The same things were measured in two ways. Each way mixes the same 9 hidden numbers, adds some noise and spreads widely along 5 directions of its own, which tell nothing about the thing.
Some things both ways: the first way, then the second way.
[-3.17 -1.25 -1.32  1.74 -0.14 -2.01  0.24  0.38 -1.91 -0.45 -0.96 -1.95
 -0.01  0.26  2.16 -3.08 -0.23 -0.56  0.63 -1.32 -0.07]
[-2.90  0.31 -1.25 -0.68  2.65  2.09 -3.31  0.97 -2.88 -0.14 -1.41  2.00
  0.93 -1.16  0.75 -0.45]

[ 0.14  0.47  0.21 -0.17  0.98  0.11  1.15  0.79 -0.13 -0.21  0.06  0.62
 -0.02 -0.64 -0.02 -0.36 -1.30 -0.61  0.55  0.79 -1.93]
[-0.97  0.73 -0.07 -1.09  2.65 -2.46 -1.13  2.09 -2.60  2.61  1.76 -0.73
  2.12 -0.07  0.18  2.24]

[ 1.45  1.10  0.03  0.81 -1.46  1.91  3.05 -0.34  0.92  0.77  1.07  1.10
  1.56 -0.53  1.41 -1.83 -2.68 -0.33 -1.92  0.22 -3.61]
[-1.93  1.62 -1.86  0.52 -2.47  3.45 -0.44  0.73 -1.55  2.35 -0.49 -1.66
 -3.19  1.67 -0.32  1.25]

[ 2.73  4.20  3.18 -3.07  4.45  4.23  0.44  0.98 -0.65  0.94  2.07 -1.45
  0.20 -2.22 -0.17  3.71 -4.46 -2.10  1.82  2.41 -4.73]
[ 0.22  0.77  2.22 -0.66 -1.19  6.12  3.12 -3.35 -1.52 -0.03  0.10 -1.18
 -1.69 -2.29 -2.78 -1.57]

[ 1.58 -1.51  1.11 -0.72  2.54 -0.31  0.17 -0.79  1.88 -0.51 -0.67 -2.45
  1.13 -0.99  4.23 -0.32  2.06 -0.06  2.35  0.98 -3.26]
[-3.80 -2.30  2.52  1.54  3.38 -0.27 -2.32  1.19  3.58  0.18 -0.78  0.15
  1.92 -0.71  2.11 -1.23]

[-0.33 -0.68  1.87 -1.90 -0.56  0.61 -0.98 -0.16  1.51 -0.22  0.96  0.35
 -0.83 -2.77  0.29  0.73  0.79  0.83  1.26  0.50 -1.14]
[ 0.28  0.99  0.86  1.40 -0.91  4.27  1.34 -1.50 -1.59 -0.42 -0.55 -3.50
 -2.72 -1.41 -0.29  0.37]

[-1.64  0.61  1.59 -0.94  0.72  1.44 -1.46  1.31 -1.14  0.56 -0.96 -0.66
  0.92 -0.04 -0.67  1.79 -1.55 -3.27  0.75  0.41 -0.25]
[-3.72  0.05  1.43  1.14 -1.06  4.28  0.42  0.23 -1.26  4.12  1.44 -2.96
 -1.50 -0.74  0.42  1.05]

[-2.04  0.04 -0.47  1.31 -2.31 -0.68 -3.32 -1.44  1.40  0.71 -1.64 -0.58
  0.23  1.69 -0.74  0.86  5.22 -2.44  0.24 -2.29  4.30]
[-2.43  0.56  3.34  2.49 -1.94  1.75 -0.08  0.72  0.58  0.19 -2.08 -4.17
 -3.80 -3.90  3.08  0.45]

[ 0.79  0.25 -0.69  0.35  1.81 -0.05  0.68 -0.05 -0.72  0.52  0.67 -0.55
 -0.41  1.59 -0.75  0.72 -0.30  0.98 -0.44  0.81 -0.22]
[ 1.94  2.13 -0.43 -1.37  2.58  3.00  0.98 -0.95 -2.88 -3.88 -0.23  2.85
 -0.64  0.14 -3.25 -3.51]

[ 0.66 -0.29 -0.03 -0.38  0.74  1.55 -2.62  0.25 -0.49 -2.63 -0.82  2.15
  0.38  1.08 -2.06  4.39 -1.56 -1.21  0.80  0.32  1.86]
[-0.16 -0.89 -1.72 -0.08  0.29 -0.62  2.59 -1.24 -3.02  2.05  5.73  0.30
  0.71 -1.64  0.34  0.64]

[-2.51 -2.28 -1.32  1.11 -1.97 -1.80 -0.46 -0.05  1.12 -0.22 -1.40 -3.29
  2.09 -0.86  4.81 -0.66  2.76 -1.22  2.90 -1.49 -0.08]
[-3.11  1.15  1.51  1.88  1.30  3.85 -2.65  1.61 -0.72 -2.24 -4.97 -0.91
 -2.80 -3.43  3.27 -4.55]

[ 0.33  0.51  1.22 -0.90  1.40 -0.07  0.34  0.26  0.27 -1.13 -0.64  2.39
  0.16 -0.71 -2.07  0.34 -0.44  0.00 -0.22  1.03 -1.16]
[-2.12 -0.72  1.39  2.66  1.48 -3.16 -0.41 -0.52  2.33 -0.07  1.34 -3.16
  2.76 -1.77  0.35  3.33]

[-1.43 -1.32 -1.00  0.13 -3.23  0.45  2.99  1.06 -0.24  0.28  3.32  0.39
 -0.93 -2.08  2.13 -1.88 -3.76  4.34 -1.58  0.81 -2.56]
[-2.85 -1.22 -0.71  1.58  1.28 -1.60 -0.81  2.22  1.38  1.50  2.82 -1.69
  2.83  0.14  1.44 -2.39]

[ 1.28  0.10  0.27 -0.27  0.78 -0.42  0.55  1.19  1.23  0.67  2.03  0.41
 -4.18  0.01 -1.68 -0.03  0.28 -0.92 -0.63 -0.32  1.77]
[-0.44  1.82  0.30  1.60 -2.15 -1.48  2.47 -0.93 -2.17  1.31  0.25 -3.23
 -3.80 -3.15  1.06  1.46]

[-1.24 -0.63  2.43 -0.98  2.88 -1.87  0.48  2.77  0.42 -1.20  0.81 -0.48
 -3.94  0.49  1.41 -1.68  1.21  0.04 -1.53  0.50  1.79]
[-1.67 -0.60  3.02  2.64  0.63 -3.18 -1.21  1.53  0.62  2.87 -1.65 -3.39
 -3.43 -2.32  1.77  1.54]

[-1.82 -0.65 -0.13  0.01  0.84 -0.97 -0.05  1.90 -0.98 -1.78 -0.38 -0.36
 -0.30 -0.14  1.68  0.02 -1.12 -0.46  1.00  0.00  0.57]
[-0.75  0.60 -0.94 -0.21  0.39  3.98  0.39 -0.25 -4.75  2.40  0.69 -0.18
 -3.56 -0.45 -0.03  0.07]

[-1.74 -1.13  1.67 -0.05  0.08  0.83 -2.48 -1.17  0.06 -1.32 -0.16  0.86
 -1.82  1.50 -0.79  0.07 -0.12  0.48 -2.88  0.21  0.62]
[-3.88 -3.88 -0.40  1.71  2.34 -3.09 -2.27  1.73  3.63  0.73  4.13  0.06
  5.21 -0.77  2.19  0.10]

[ 0.60 -1.90 -4.75  1.77 -3.32 -0.91  1.03 -0.80 -0.62  0.43  1.33  0.05
  1.11 -0.92 -0.38  0.85 -0.63  2.44  2.04 -1.41  1.31]
[-0.47  2.89 -0.30 -0.10 -1.91 -4.24  3.25 -0.02 -2.26  2.85  1.98 -2.25
  0.78 -3.14  1.40  0.13]

[ 0.51  1.89  0.22 -0.79  0.95  1.62 -3.30 -1.07  0.79 -2.52 -1.48  2.02
  1.23  0.63 -3.02  6.04  0.52 -2.29  1.93 -0.03  1.48]
[ 3.42  4.38  1.83  0.08 -2.19 -1.90  3.35 -1.87 -3.41 -2.74 -1.16 -2.85
 -1.46 -6.61  0.14 -0.64]

[ 0.45  4.17 -0.54  2.43 -1.21  2.69  2.86 -0.46 -1.58  1.63  3.20  1.50
 -2.61  2.59 -2.08 -2.60 -4.94  0.57 -6.45 -0.30 -0.83]
[-3.90 -3.01 -0.97  0.90  0.37 -1.25 -2.34  0.84  2.84  1.41  1.92  0.59
  2.96 -0.08  1.27  0.46]

[-1.41 -0.01  2.61 -0.16  3.73 -2.35  0.47  1.61 -0.89 -1.08 -0.84  0.29
 -2.55  1.23 -0.30 -3.16  1.20 -0.76 -2.54 -0.22  1.63]
[ 1.63  0.45 -0.65 -1.33  5.31  1.77 -4.05  1.01 -4.66  0.99 -3.48  1.71
 -2.99  2.33 -1.49  2.34]

[ 1.34 -1.84 -0.25  0.73  0.87  1.05 -1.11 -2.55 -0.15  0.42 -0.92 -1.22
  1.15  0.87  0.00  0.50 -0.71 -1.30 -0.06 -0.38 -1.73]
[-1.40  1.35 -1.88  0.05  0.81  2.28 -1.36 -1.96  0.03 -4.89 -2.45  3.22
  2.46 -2.19 -0.92 -3.49]

[-1.55  0.54 -1.35  0.68  1.63 -0.49 -1.63  0.84 -1.71 -2.52 -0.54 -0.64
  0.24  1.85  0.80  2.39 -0.17  0.75  1.35  0.52  1.70]
[-1.36 -2.09  1.13  0.12  2.77  1.97  1.09 -0.66 -0.69 -0.10  3.74  1.94
  0.98 -1.76  0.42 -2.26]

[-4.41  1.25  0.30  0.59  1.55 -2.46  0.47  0.59 -2.31 -0.59 -3.06 -0.54
  1.54 -0.26 -1.33 -1.96 -0.40 -2.07  0.52 -0.63 -1.44]
[-6.10  0.09  0.76  2.96  0.57  5.45 -0.65 -1.63  1.80 -1.31 -1.00 -2.64
  0.63 -1.03  0.77  1.90]

[ 1.16 -5.81 -0.05 -1.20 -0.08 -2.79 -0.37  0.50  2.48  3.66 -0.91 -2.31
 -1.56 -2.79 -0.83 -1.47  3.80 -3.71  4.77 -0.93  0.04]
[-3.46  3.01  0.78  0.43  2.37  1.57 -1.28  1.43 -4.10  6.06 -2.11 -3.83
 -1.20  0.84  2.29  4.51]

[-3.56 -0.78  0.35  0.59  2.31 -2.38 -1.09 -0.31 -2.76 -2.77 -2.31 -1.26
  1.26  0.67  1.11 -1.16  0.29  1.23 -0.24 -0.65  0.28]
[ 1.50  2.98  1.69 -1.10  2.95 -0.11 -3.24  0.23 -1.91 -0.94 -6.52  0.83
  0.54 -2.02 -0.67 -1.13]

Other things, the second way, with their names:
Q_704: [-1.78  0.73 -1.32  0.89  0.79  4.99 -2.62 -0.66 -1.08 -1.83 -3.46  1.36
 -1.12 -0.75  0.08 -2.92]
Q_205: [-1.10  2.62  0.16  1.12 -1.27  5.37 -0.43 -1.30 -3.84  1.72 -1.88 -2.77
 -1.68 -2.77  0.81  1.09]
Q_93: [ 0.81  2.85  0.02 -2.18  2.59  5.11 -0.24  1.36 -7.21  3.81 -0.19  0.07
 -2.33  1.01 -0.28  0.01]
Q_344: [-2.21 -0.71  1.66  1.02  4.02  1.16 -2.88 -1.32 -0.63 -1.71 -3.78  0.55
  2.81 -5.64  3.81 -1.83]
Q_458: [-0.29  1.46 -1.73 -0.47  2.87  0.71  1.09 -1.43 -4.06  3.58 -0.33 -0.80
 -0.35  1.28 -0.88 -0.04]
Q_660: [ 0.01  2.93  0.69  2.88 -2.53 -0.82  1.41 -3.79 -1.13 -1.75 -3.84 -2.56
 -2.62 -6.50  1.27  0.37]
Q_933: [-0.79  2.40  0.11  1.50 -3.50  4.84  1.28 -3.52 -1.23 -1.30 -2.83 -1.75
 -4.30 -2.20 -2.30  1.12]
Q_573: [-0.42 -0.83 -0.48 -0.52  3.62  5.35 -0.93 -0.18 -2.57 -0.13  1.44  0.38
  0.83  0.92 -0.22 -0.01]
Q_723: [-0.68  1.17 -1.39 -1.11  0.58 -2.54  0.15  0.16 -4.67  3.21  2.72  1.16
  0.01 -1.39 -1.43  2.79]
Q_606: [-2.88 -0.65 -0.89  2.27 -0.03  3.46 -0.48 -2.15  1.01 -4.36 -2.55  0.41
 -2.78 -2.26  0.97 -2.35]
Q_892: [-1.53  0.12  1.15  0.98 -0.92 -1.64 -1.66  0.98  2.65 -1.88 -0.58  0.58
  1.77 -2.57 -0.38 -2.30]
Q_413: [ 0.57  1.71  0.01 -0.85  1.92  1.19 -2.17  3.85 -4.11 -1.42 -0.80 -3.19
 -2.08 -0.20 -0.18  0.88]
Q_491: [-0.02  1.87  1.55 -1.72  1.96  0.14  0.80  0.05 -3.48  4.94 -0.51 -0.73
 -0.89  0.27 -1.11  1.39]
Q_356: [-2.13  3.78  0.33 -0.45 -3.96  3.29  3.30 -0.34 -3.95  1.52  1.25 -3.01
 -1.49 -3.88  1.14 -0.38]
Q_48: [ 2.48  2.42  2.53 -1.92  3.38  3.31 -1.35 -0.77 -4.78 -0.99 -2.69  2.69
  1.97 -5.25  1.16 -3.22]
Q_843: [ 1.91  5.14  1.79 -1.06 -3.90 -3.86  1.47  2.20 -2.59  1.43 -1.08 -0.73
 -2.34 -3.56 -0.85 -1.40]
Q_188: [ 0.93  2.95  1.94 -2.10  0.30 -0.38  0.12  2.95 -3.78  4.27 -0.68  0.08
 -2.57 -0.12  0.39 -0.76]
Q_8: [ 0.27  2.36  0.46  2.42 -1.51 -4.53  1.76 -1.25 -0.52 -2.54 -0.05 -4.78
 -1.28 -4.27 -0.83  3.36]
Q_34: [-2.66 -0.41  1.43  4.44 -0.11  3.97 -0.88 -1.05  4.03 -3.46 -2.78 -2.79
 -2.62 -0.16 -0.07 -1.08]
Q_801: [-1.05  1.39  2.59 -0.66 -2.92  0.29 -0.30 -0.20 -1.18  4.52 -1.36 -0.65
 -0.45 -3.88  1.18  1.55]
Q_204: [-2.97 -0.43  0.13  2.27  0.09  3.77  0.39 -0.72 -0.12  0.38  0.58 -1.98
 -1.60 -1.03  2.33  0.16]
Q_366: [ 2.82  1.12  0.17 -2.33  1.65 -3.53 -0.13  1.07 -3.20 -1.16  0.03  2.19
 -0.62 -2.65 -1.00 -1.49]
Q_273: [-3.40 -2.65  1.04  3.16 -1.14  2.48  0.14 -2.11  3.29  1.66  1.61 -2.60
 -0.07 -0.90  1.24  3.23]
Q_464: [-1.56 -1.59 -1.56  0.64  3.11  3.30 -0.94 -0.58 -2.00 -3.86  1.17  1.78
 -0.38 -1.85  0.63 -2.84]
Q_95: [-1.83 -1.09  1.99  1.18  2.12 -0.80 -1.68  0.07  1.72 -1.21  0.85 -1.82
  3.06 -1.74 -1.58  2.94]
Q_549: [-0.95  3.51 -2.36 -0.96 -0.49 -1.43  1.07  0.60 -4.61 -1.89  0.62 -0.50
  1.02 -3.80  1.02 -1.62]
Q_238: [ 0.54  4.71  0.80 -0.95  1.29  2.75 -2.31  1.37 -5.03  0.58 -5.86  0.64
 -3.10 -1.71  0.00 -2.63]
Q_193: [-0.64  2.80  1.21  0.01  1.34 -3.02 -0.95  4.49 -1.89  5.13 -0.21 -3.32
 -0.08  0.91  2.16  0.35]
Q_676: [ 2.37  3.98  1.99 -1.20  0.68 -0.70 -1.61  1.20 -2.66  1.07 -5.36 -1.09
 -2.90 -0.68 -1.89  0.37]
Q_353: [-0.68  1.06  4.27  0.78  5.92 -0.59 -2.40  2.15 -0.11  1.94 -3.30 -1.98
  1.06 -0.31  1.11 -0.20]
Q_695: [ 2.58  0.98 -0.40 -3.14  5.18 -1.33 -2.72  1.80 -7.52  4.38 -0.54  2.37
 -0.67  0.08 -0.62  2.37]
Q_88: [-2.22 -0.96  3.63  2.69 -0.49 -4.42 -1.22 -0.43  5.85 -3.12 -1.45 -1.97
  3.47 -5.74  2.19  0.39]
Q_184: [-4.01 -1.36 -1.77  2.78 -2.03  1.48  1.26 -2.23  0.14  1.94  1.77 -2.08
 -1.65 -1.35  1.71  1.31]
Q_677: [-1.18 -0.76 -1.40  2.99  0.61  3.67 -1.25 -2.17 -1.55 -2.05 -1.84 -0.49
 -4.45 -1.23 -0.31 -0.71]
Q_457: [ 1.24 -0.31  4.53  2.04  1.29 -1.35 -0.67 -0.56  0.95  1.42 -2.37 -3.07
 -1.05 -3.83  0.80 -0.18]
Q_106: [ 0.89  1.27 -4.09 -2.54  2.70  5.17 -0.58  0.34 -6.43 -3.56  1.01  3.07
 -0.01 -0.49 -0.58 -4.43]
Q_998: [-2.72  2.76 -1.28  0.84 -2.79 -4.84  1.30  1.78 -2.61  4.74  4.26 -5.34
  2.79 -2.63  1.69  4.94]
Q_363: [-0.73  3.53 -1.58 -0.31 -2.76 -1.70  0.00  1.59 -2.40  4.70 -0.92 -1.94
 -2.02  0.98 -0.58  1.91]
Q_79: [ 1.11 -1.20 -1.11  1.08  1.54 -3.14  0.18 -0.76 -1.32 -0.85  1.56 -0.30
 -2.25 -0.35 -2.70  1.90]
Q_234: [ 0.58  1.47  4.14 -0.94  3.18 -0.15 -2.78  2.50  0.37  2.04 -1.88 -2.55
  3.60  0.10 -1.26  1.68]
Q_653: [-2.22 -0.78  1.91  1.18  0.39 -0.71  1.75  0.75  1.13  2.63  2.42 -3.30
 -0.44 -0.53  1.36  0.28]
Q_608: [ 0.65 -0.57  1.13  0.46 -2.66  1.63  4.18 -2.40 -1.27  2.81  3.99 -1.64
 -2.98 -1.22 -2.27  0.97]
Q_54: [-2.93 -1.90  2.00  1.69  2.86  4.06 -2.29  0.53 -0.20  0.38 -0.15 -0.61
 -1.64 -0.33  0.40  1.50]
Q_40: [ 0.44 -1.13  0.53 -0.13  4.73  2.93 -1.08 -1.97 -2.93 -0.58 -1.11  2.01
 -1.06 -1.00 -1.07 -0.89]
Q_97: [-0.51 -0.22 -2.37 -1.10  5.51  0.08 -2.67  1.96 -6.62  2.63  2.26  0.12
  0.74  0.51  2.74  4.67]
Q_655: [-3.10  1.19  4.74  3.25 -1.48  3.13  1.65 -0.99  2.70  2.05 -2.54 -5.00
 -2.94 -1.97  1.60  0.15]
Q_229: [-0.09  2.00 -1.72  2.25 -0.24  2.64  2.34 -4.31 -3.68 -1.83 -0.35 -0.95
 -2.49 -3.34 -0.19 -0.28]
Q_657: [-3.98  1.83 -1.61  0.77 -3.67  3.89  2.01 -0.74 -4.49  2.60  2.14 -4.19
 -3.62 -2.11  1.60  4.90]
Q_756: [ 0.08  1.71  5.39  2.58  0.96  6.54  1.32 -3.58 -1.08  1.51 -5.11 -4.27
 -5.23 -2.73  0.02  0.71]
Q_105: [-1.41  1.19  0.48  1.80  0.32  5.80  0.99 -1.81 -2.78  2.28 -1.22 -2.61
 -2.33 -1.42  2.15 -1.37]

Some of these things the first way, each followed by its name:
[ 2.06  1.34  0.22 -1.01  0.43  0.78  2.84  0.84  1.38  0.87  2.53 -0.48
 -0.31 -2.35  1.69  0.19 -1.01  1.45  1.25  1.30 -2.98] : Q_653
[-0.42  1.16  0.26 -1.08  2.24 -1.25  0.13  2.05 -0.92  0.71  0.45 -0.51
 -1.51 -0.53 -2.02  1.19  0.89 -0.87  1.77  0.20  1.90] : Q_756
[-4.25  0.75 -2.13  1.41 -2.71 -0.70 -0.11  1.10 -2.21 -1.38 -0.20  1.58
 -0.32  0.01 -1.25 -0.60 -2.59  0.38 -0.10 -0.80  0.68] : Q_205
[ 1.58  0.48 -3.49  1.86 -2.27  0.57  0.42 -0.85  0.35  2.57  2.20 -1.10
 -1.89 -0.20 -1.30  0.14 -0.55 -1.79  1.91 -1.73  0.74] : Q_344
[ 1.94  0.69 -0.54  0.39 -0.64 -0.24  3.45  1.53 -0.55  1.00  2.55  2.02
 -0.66 -0.49 -0.13 -2.51 -0.75  2.79 -2.14  0.00  1.06] : Q_79
[ 0.84  0.24 -2.67  0.96 -2.23  0.51  2.13  0.01  0.77  1.25  1.42 -0.48
  0.13 -1.69  0.25  0.08 -2.51 -1.04  2.23 -0.46 -2.42] : Q_549
[-1.02  1.96  0.34  0.65  0.87 -0.11  0.09  1.24 -0.30  0.33 -0.82  0.30
  0.15  1.61 -0.03 -0.64  1.00 -2.29 -0.45  0.25  0.63] : Q_54
[-0.05  2.06 -1.99  1.47 -1.96  0.51  1.24 -0.36  0.08 -0.87 -0.77  1.42
  3.38 -0.20 -0.03  1.18 -0.88 -0.85  0.76 -0.91 -0.61] : Q_204
[ 1.28 -0.49  0.64 -0.34  1.64 -0.37  1.61 -0.07  0.45 -0.16 -0.22 -1.00
  1.90 -1.04  2.96 -1.18  0.78  0.97  0.90  0.64 -2.60] : Q_676
[-0.36  0.21 -1.84  1.53  0.18 -1.02  0.28  1.61 -1.80  0.15  0.74  0.69
 -2.11  2.00 -1.34 -1.01 -0.41 -0.50 -0.88 -0.71  3.50] : Q_695
[-1.20  1.60  1.51 -0.95  0.13  1.63 -0.72 -1.17 -0.70 -0.04 -1.25  0.64
  3.55 -0.87 -0.20  1.00 -0.13  0.65  0.51  1.40 -3.17] : Q_234
[-1.80  3.07  0.86 -0.41  1.52  1.51 -1.87  0.88 -3.40 -2.76 -0.48  1.55
  1.58  1.62 -1.75  3.39 -2.31  0.96 -1.46  0.33  2.46] : Q_608
[ 0.45 -0.82 -0.79  0.60  1.84  0.36 -1.68  0.90 -2.15 -2.14 -3.71  1.21
  4.52  1.88 -0.40  2.85 -1.11 -3.51  2.03 -0.12  1.20] : Q_723
[-3.21 -2.88  2.23 -0.69  0.12 -2.00 -2.67 -1.54  0.49 -2.82 -4.26  0.29
  4.36 -0.24  1.87  0.13  4.47  0.86  0.13 -0.58  0.61] : Q_34
[-1.67  1.52  1.47 -1.02  1.95 -2.08  1.92  1.94 -0.10 -2.29  0.24  2.52
 -2.02 -1.59 -1.43 -1.55 -0.78  1.18 -0.81  0.84 -0.91] : Q_8
[ 2.05  1.77 -0.41 -0.13 -1.29  2.37  1.14 -0.39  1.22  1.66  1.71  1.09
  0.00 -1.17 -1.03  0.88 -1.54 -0.73  0.58  0.80 -2.39] : Q_573
[ 1.56 -2.36 -1.25  1.13 -1.27 -1.13  0.75 -1.76  1.84  1.41  0.55 -2.13
  0.30 -1.25  2.96 -2.19  3.19  0.37  1.66 -1.76 -0.30] : Q_606
[-1.18  0.09 -0.70  0.73 -0.92 -0.24 -0.28  0.45 -0.01 -0.07  0.41 -0.45
 -0.85  0.40  0.30 -0.03  0.24 -0.62  0.22 -0.68  1.05] : Q_464
[-0.75 -4.16 -0.71  0.38 -2.20 -0.71 -3.15 -1.69 -0.50 -0.55 -2.45 -0.09
  3.26 -0.84 -0.12  1.32  2.21 -1.25  1.96 -2.77  3.19] : Q_184
[ 0.06  0.34 -0.28  0.56  0.79 -0.90  2.72  0.69 -0.33  1.66  3.08 -0.64
 -4.67 -0.86  0.43 -4.60 -1.23  2.09 -1.29  0.33 -1.64] : Q_933
[ 2.84 -1.24 -1.31 -0.59 -1.40  0.30  2.06  0.87  2.19  0.18  4.12  0.19
 -1.95 -2.80  3.81 -0.81  0.52  4.58  2.34  1.71 -1.80] : Q_457
[-2.41  0.88 -0.62  0.62 -1.89  1.45 -1.61 -0.89 -1.29 -1.56 -1.67 -0.19
  3.77 -0.27  0.41  2.49 -1.82 -1.38  0.82 -1.26 -0.31] : Q_106
[-3.71  2.75 -0.61  1.00 -0.67 -1.47  0.52  1.00 -1.02 -1.29 -1.53  0.60
  0.34 -1.20 -0.74 -1.63 -0.99 -2.61  1.22 -1.34 -0.55] : Q_657
[-1.07  2.48  1.35 -1.16  2.20  1.79 -0.75  1.05 -0.02 -0.72 -0.37 -1.15
 -0.78 -0.72 -0.47  2.95 -3.30 -4.06  1.92  1.03 -3.06] : Q_356
[-2.64  0.15 -0.50 -0.20  1.34 -1.38  0.73  2.54 -1.05 -1.89 -0.18 -0.63
 -0.83 -0.56  1.66 -0.04 -1.69  0.15  1.82  1.11 -1.22] : Q_93
